Each new row is followed by what is left after taking away its nearest point in the smallest flat space through zero that holds the last named rows.

z428:
[[ 21 -31   2 -47 -31  13  20  14 -11  -5 -10   1  21  25  -2 -13]
 [-15  38 -12   1   6  19  23  11  43  -9 -10 -55  27  33  34  37]
 [-33 -24 -22   0  11  20   5  44  28  31  14 -15 -12   0 -53  18]
 [ 54  15  18 -28 -26 -12 -29   6 -19 -59 -51   7  15  -4  36  28]
 [ -7 -81  -8  13  29 -22 -16 -14  45 -11 -80  26  -5   9  15 -13]]
New rows:
[ 19  -7 -31  42  21  15 -44  -6 -45   0 -37 -19 -34   0  11  10] => [ 15 -11 -34  23   8  30 -17  -3 -48  13 -18 -31 -20  20   8  -3]
[ 28  10   1 -46  -5  -4   1  41  38  40  23  28 -10 -10 -20 -42] => [ 28  30   4 -27   8 -14  -7  24  51  24   5  21  -7 -10  11 -31]
[-16 -18 -20 -16  25 -38 -30 -39  35 -12  -5 -43  16   9  -9  24] => [ -3 -12 -12 -31   7 -35 -27 -38   4  -8  20 -32  15   2 -22  11]

z268, 5 rows:
[[ 53 -29 -40 -17  25   0  -2  10  85 -36  18  18 -39 -23  10  31]
 [  5 -24 -83  27   7  -3  19  13  40  28 -55 -16 -42 -21  -9  51]
 [ -6 -19 -26  -2 -26 -35 -17 -17  44  11 -65  28 -18   8 -12 -39]
 [ 61 -10 -45   4  26   9 -39 -21  35   0 -29  37 -42  -8 -14  84]
 [ 15 -44 -24   9  22  33  28   8  17 -72  34  22  39  20 -68  65]]
New rows:
[ 36   5   1 -17   6 -12  55  16  -5 -12 -33  17 -17   1  -7   1] => [ 34  14  14 -18   5 -10  51  13 -20  -8 -28  16 -12   3  -3  -3]
[-53   5 -14 -10 -26   1  -2  -4  24  17  -8  -8   4 -18 -23  10] => [-36  13   2 -20 -17   7 -15  -8  21   9  13   0   2 -20 -14  18]
[-31  20  -2  14  13 -67 -14   0  10  -3  37  17  -8   8  -6 -16] => [-28  20 -13  22  20 -58 -11   1   2   1  35  13 -10   6 -12   9]

z66 (5 x 16):
[[-45 -67  22  27 -10  10  29 -11  16 -17  -4  49 -58  61  39  36]
 [ 12 -45  18  69 -30  -4  20 -32  60 -14 -14  42  41  25   8  14]
 [  7 -83  37  51   0   0  72  21 -20 -22 -15  11  -3  66 -11  28]
 [-20 -42   7  11 -22   1  17  -8  39  46  -5  -3 -26  18  12  36]
 [-37 -20   9  17  13   4   8 -23  63   1  39  23 -85 -14  12  30]]
New rows:
[-15  21 -24  44 -43 -37  21 -22 -13   7  19  11 -21   1  34 -32] => [ -7  21 -23  39 -37 -39  30 -10 -26  14  19  -7 -19  -2  21 -32]
[  6 -43   9  11 -12 -17 -17  40 -40  24 -39  44 -24  26  11  24] => [ 22 -10   2  16   1 -22 -31  29 -14  17 -17  37 -17 -19  -8  10]
[-32 -29  27   5 -23 -34 -45 -39 -37 -39 -25   2  15  32 -30  38] => [-26 -13  23  -1 -12 -37 -47 -38 -21 -23  -7 -19   2   1 -47  39]
[ 14   8 -15  36  32  38  -2 -30 -45 -34  37  24   2  33 -22   7] => [  8   8 -25  21  12  37 -12 -34 -24  18  29   3   4  25 -17  20]
[-24  35 -39  12   4  27  12 -30  13 -24  -1 -21  23  33  11   6] => [-22  28 -36  11  10  26  24 -21  10 -15   4 -35  12  30   0  13]

z37 (5 x 16):
[[ -4 -41  82 -29 -16   3  20  22 -39  24  29  42 -14 -27   5  45]
 [ 35  -1   8 -43 -52   1  43  49 -35  12 -21 -11  11 -20 -34  47]
 [  4  25   2  -5  -3  -4   2  44   0   6   3  29   1  23 -46  43]
 [ 31  45 -30 -24 -22   4  52  24  37  38 -12  17  17   9 -22  26]
 [-26  67 -24  -9 -10 -11 -13   8  31 -13  -4  -9 -19  26 -50  34]]
New rows:
[ -6  -7  -5 -61 -18 -52 -15 -31  32 -19   0  40  -3 -49 -12 -10] => [  9 -18 -18 -43  -5 -51 -24 -11  21 -25  -6  47  12 -36 -20 -17]
[ -3  38  52  15  28 -27 -12 -31  12  13  -9 -78  28  -8   6 -64] => [ 11  38  67   9  25 -26   0   9   1  28  -3 -44  35   2 -19 -31]
[ 20  41 -29 -27   7  12  33 -16  48  29   6  14 -14 -20  23  42] => [ 16   1 -19  -4  21   8  -9  -2  -1  -8   2   0 -13 -18  17  31]
[-14 -37   4  -4  -6  38 -27  14 -27  42   4 -26  -3 -44  -2  31] => [-16 -12 -22   8   8  38 -30   8   3  46   3 -19   1 -26  -6  22]
[-41 -37 -28  11 -31  -5  44  -1  44 -60 -51  77 -10 -12 -13 -49] => [-46 -40 -15   3 -40  -7  42   6  31 -65 -50  74 -17 -17 -22 -35]

z498, 5 rows:
[[ 10 -34  24   5 -26 -19 -11 -78 -18 -41  46  15  20  40 -84 -20]
 [ 28 -81  -8   0  35  39  32 -17  27   1  -4 -13  18  21   1   4]
 [  2  -2 -12  -9  12 -18  58 -29 -15 -25 -10  57   7  37  24  46]
 [-64   5 -16 -25  69  36  -5   5 -29  13  14 -38 -36 -39  -8  30]
 [-11 -32  12  64  -2 -13  -6 -90   7  14 -31 -64 -17  -1  33  23]]
New rows:
[-10 -23  26   2  -1   4  45 -34  25 -18  38 -31  18  -3 -22 -40] => [-19  14  18  -3  -3  -6  50  -5  21 -10  23 -18   9 -15   9 -28]
[ 18 -32 -18  15 -35   6   1  15  45  46  40  33  38 -33  43   4] => [-15 -18 -16   9 -22   0  -5 -13  17  36  57  30  23 -38  20  19]
[ 25   9  -7  25  45  46   2  11 -39 -44  39 -21  18 -22  22  -4] => [ 35  21  -1  38  20  26  -1   3 -37 -47  32 -12  22 -15  29  -8]
[ 29 -35 -22   5 -36  18  28 -26  39  40  40 -43  17  -3 -45 -24] => [  2  15 -32  -6 -30   0  43 -12  16  38  29 -16   1 -11 -16   7]
[-14  17 -43   9  40 -17  -6  21  21  21  -9 -45 -14 -40  13  31] => [ 12   5 -33   6  13 -32   0   4  22  -3   8 -12   8  -9 -18  16]

z261 (5 x 16):
[[ 44   3 -16 -54  26  17  54 -11 -64  18  23   7 -45  60 -40  44]
 [ 23  41  42 -18  49 -25  -9 -32 -30 -27   0   4 -50  46   5 -21]
 [-11  40 -53   8  28 -25 -37 -16 -71  16 -50  16   8  44 -11  26]
 [-44  31   9  13  -1 -63  11 -20   2  -1  16 -25 -12  58  -9   3]
 [ 52  63  25 -22  21 -69  49 -44 -57  26  10  20 -17  42 -36  40]]
New rows:
[ -9  49 -32  13 -24 -28  14  60 -24  53   3 -52  39 -30 -17   9] => [  7  43  -2  -6   7   0   1  57 -22  20  10 -54  -2 -20  -1 -23]
[-51  43 -34  10  17 -32 -34  34 -22  -6  20  20 -16 -38   5  49] => [-31  29  -9  -7  19 -13 -15  37  -8 -16  42  18 -35 -46   6  40]
[-43  64 -43 -15  43  69  -9 -73   0   0  17  45  -6 -27  23   8] => [-51  60 -29 -11  23  52  17 -73  24   6  40  34  -1 -30  17  12]
[-29  26  31  29 -36  -1  -2  10  24 -68  68  25  15  17 -18  19] => [ -7  27   7  21 -21  22 -17  12  -9 -61  44  44  18  11 -20  30]

z993:
[[ 79 -50  30 -21 -21 -48 -13 -40  -1   8 -40 -53  96 -62  -1 -16]
 [ 77 -15  -9 -32  -8 -13  39 -34  13  -2 -24 -59  63 -63  69 -31]
 [ 26 -29  13   0 -37 -27  10   9 -39 -25  25 -14  23 -46  56  40]
 [ 81 -89 -10  27 -60  -1  18   3 -50  -1  -1 -38  12 -36  63  29]
 [ 57 -41  46 -29 -27   5  44   1 -38 -41  34 -63   6 -59   8  41]]
New rows:
[-59   6   0  33  -5  -8   3  -8  -5 -17   4  32  18 -40 -28  -5] => [-30 -10 -11  33  -8  13  24 -13  -3 -12  -4  10   9 -41 -18 -16]
[ -9 -38   0  57 -36  23 -30  21  15 -15   8  29  -6  -4 -36   2] => [ -4  -6  -1  27 -19  22  -4  10  34 -26  11  12  10 -27  -9 -15]
[-37 -11  17  28  14  19  19  51  25  22  20  -6 -13  30 -45  25] => [-15 -11   7  20   8  -2  24  38  30  24   8 -17  25   2  -1  13]

z790:
[[ 13  -7  52 -40 -36  20   2  -7  -9  -5 -16 -22   0  36   1 -63]
 [ 30 -36  31  28 -35 -12 -24 -14 -16  12 -11   0 -11  -1  55   2]
 [-21 -21 -53  76  39 -30 -56 -34  10 -49 -33  12   0  -2 -24 -36]
 [  1  54 -31  18  26   1  47 -29  -3   2 -22  20 -10  44  -4  24]
 [-18  -1  19 -15  -2  19 -20 -87 -13  -8  -3   5  28  -8 -28  -6]]
New rows:
[ 14  15   9  34   6  10  -2  18  36 -14 -37 -24 -13 -23  16  -2] => [  8  21  19  14   4  22   3  -1  33  -9 -29 -24  -2 -29   5   6]
[ 35  27 -32  -8   0 -12   1  28 -31  43  11 -67 -53 -11  -7  14] => [ 25  19 -27  -4   1  -8 -20 -14 -36  30   3 -66 -41 -13 -22  -2]
[ 28 -62   5  -2  -9  -2 -41  -5  16 -25 -22  26 -20   1  -6 -16] => [ 24 -28  -4 -22   2   8  -3  -1  17 -11 -12  33 -19   8 -15  14]
[ 19  13 -21  -1  11 -12   0  17  17 -33  13 -66   7 -39 -21  -5] => [ 33  19  -7   5  -2  -9  10 -13   5 -23   2 -60   3 -22   0   5]
[ 13  -2 -15 -21 -45   0  -6 -12  53  33  -2  47  -1  67   2   9] => [  1 -17 -24 -18 -37  -4 -27  -4  60  26   9  45   6  42 -11   8]

z543, 5 rows:
[[ 19  -6 -43 -43  52   1  27 -21  17 -29 -52  -1  35 -27   1  -2]
 [ -3  -7 -49   9  30   7  -3  -8 -18   7  30   7 -11   5  51  -9]
 [-35 -22   7  58  43  -2  34  17  15  -5  10 -36  19   8  13   0]
 [ 18 -36 -25 -22  40  12   2 -12 -24 -62 -14  10  51 -46  11  36]
 [-26 -13 -32  -7  15   9  40   3  22  15  31  -7   3  -2 -12   4]]
New rows:
[  9 -43  11   8  35 -30 -29  15 -35   3 -19 -43   1 -19  33  17] => [  3 -31   2 -22   9 -27 -14  14 -14  30  -7 -36 -15 -14   2  13]
[-46 -21 -24  23  32  -6 -35   7  20   4  44   8   1  29 -21 -21] => [-23 -12 -11   0  23 -10 -50  -1  17 -12   9  16   9  19 -32 -19]
[-10 -23  32   7 -22  31  44  29  41  -3  40  -5  31  15  41  40] => [ 19   1  22 -18 -22  24  22  13  37   0   3   7  19  19  55  19]
[-34 -27  40  18 -46 -15 -20   4  19  -6  12  23  29 -47   5   4] => [-28 -13   5   4 -22 -18 -12  -8  30   9  -3  23  19 -38  26 -21]
[-43  20  28 -41 -39 -24  35 -27  42 -38  44  -5  29 -43 -21   5] => [-29  33  20 -15 -19 -32   8 -34  22 -34  30  -6  13 -25  33 -20]

z979, 5 rows:
[[ 61  -3 -67  16  13  19  41   2  -2  40   0  96  39 -48 -18 -45]
 [  8 -13 -69  38  15 -20  49  11   1  22  -6  -4  -3  -3 -21 -19]
 [ 13  40 -40  16  -5  22  25 -15  45  -9  50  58 -63 -60 -42 -40]
 [ 68 -10 -51  -2  25  29  34  25  42  21   8  93 -18 -14 -23   6]
 [ 43  55 -68  29 -11  20  21 -19  47   2  -8  34  47 -35 -25  -5]]
New rows:
[-10  22   2 -30  20  -3 -39  32 -14  22  -3 -18 -42 -11 -20 -31] => [  6  29 -13 -25  20   0 -37  32  -6  26 -19 -17 -11  -6 -18 -19]
[ 24   5 -11 -24  -9 -18   6 -46  17  30 -30 -22  -9   1  31  24] => [ 19   0  -7 -26  -8 -18   8 -47   8  32 -18 -10 -25 -11  28   7]
[ -8  -6 -29   7 -16 -26  18 -14   3  10 -20 -77  73   8 -32  43] => [  0 -20   4 -22  -9  -4  10  -8   1  10  19 -12  15 -18 -36  21]
[ 48 -19   2  50  -1  -1 -15  19 -39   0  13 -12 -33  20  27  33] => [ 46   6   0  54 -14   5 -21   2 -36  -6  19  -7 -20  -2  23  18]

z756 (5 x 16):
[[ 30 -18   8  -6  -1  18  11   1  38 -16  37  11 -70  -6  23   5]
 [  1   4 -40  19 -45  -3  17  65 -60 -20  58  23  21 -39  21   4]
 [ -8 -40   8  46 -47 -26   8 -39  12  -4  27  39  18  27  54 -16]
 [ -7  45 -11  37 -51  29   9 -24  10  -2  36  16   5   9  46  57]
 [-42  11 -19  32   5  60  -2  10  -6 -29 -12   4  17  39 -26  40]]
New rows:
[ 29  -4 -38  32  40 -15 -25   9  10   1   1 -31 -13   1 -38   2] => [ 28  -1 -38  46  18 -23 -22  -4  10   5  13 -21  -3   3 -16   6]
[-16  37  34 -46   1 -12 -43 -21   0  17 -14 -23  44 -46  10   7] => [-23  -8  26 -23  -1  14 -34  -2   8 -20  11   2  17 -26  13   2]
[ 37  42  22  -5 -46  25  45  25  12  46 -25 -31  17  29  27   6] => [ 31   1  20  -1 -32  26  46  43   8  28 -26 -22  11  39  13 -18]

z57 (5 x 16):
[[  1  16  58  23  14 -31 -28  42 -41 -31  30  78  10 -28  43   4]
 [ -7 -27  40  -5  -9  23  20  32 -14 -21  14 -55 -21 -17   8  19]
 [ 20 -33 -12 -24   3  22  -1  12  -1  -4  21  33  12  22  46  -3]
 [ 15   1  64  23  -2  26  63  15 -21  -4  70  21  -9  16  33  17]
 [ 35   7  10  41  -6   0   9  25  24  27  63  13 -24  56  71  56]]
New rows:
[-10 -21   9 -14   3 -17 -41  38  20 -15  34  19  27 -40  23  10] => [-11  -6  -1  -7  -2  -6  -4   4  34   6  34  -1  24 -25 -10   4]
[-41   0  28  31 -13 -13  19  43  31 -23 -39  42 -20  43  32  40] => [-48  -9  13   9 -13   2  33  22  30 -24 -57  33 -10  37   4  16]
[ 28  -2 -36   0  -1  23 -41   8 -28  37  43  24  13 -28 -20 -12] => [ 23   0 -23   7  -6  26 -30  12 -28  37  45  -4   2 -32 -29  -3]
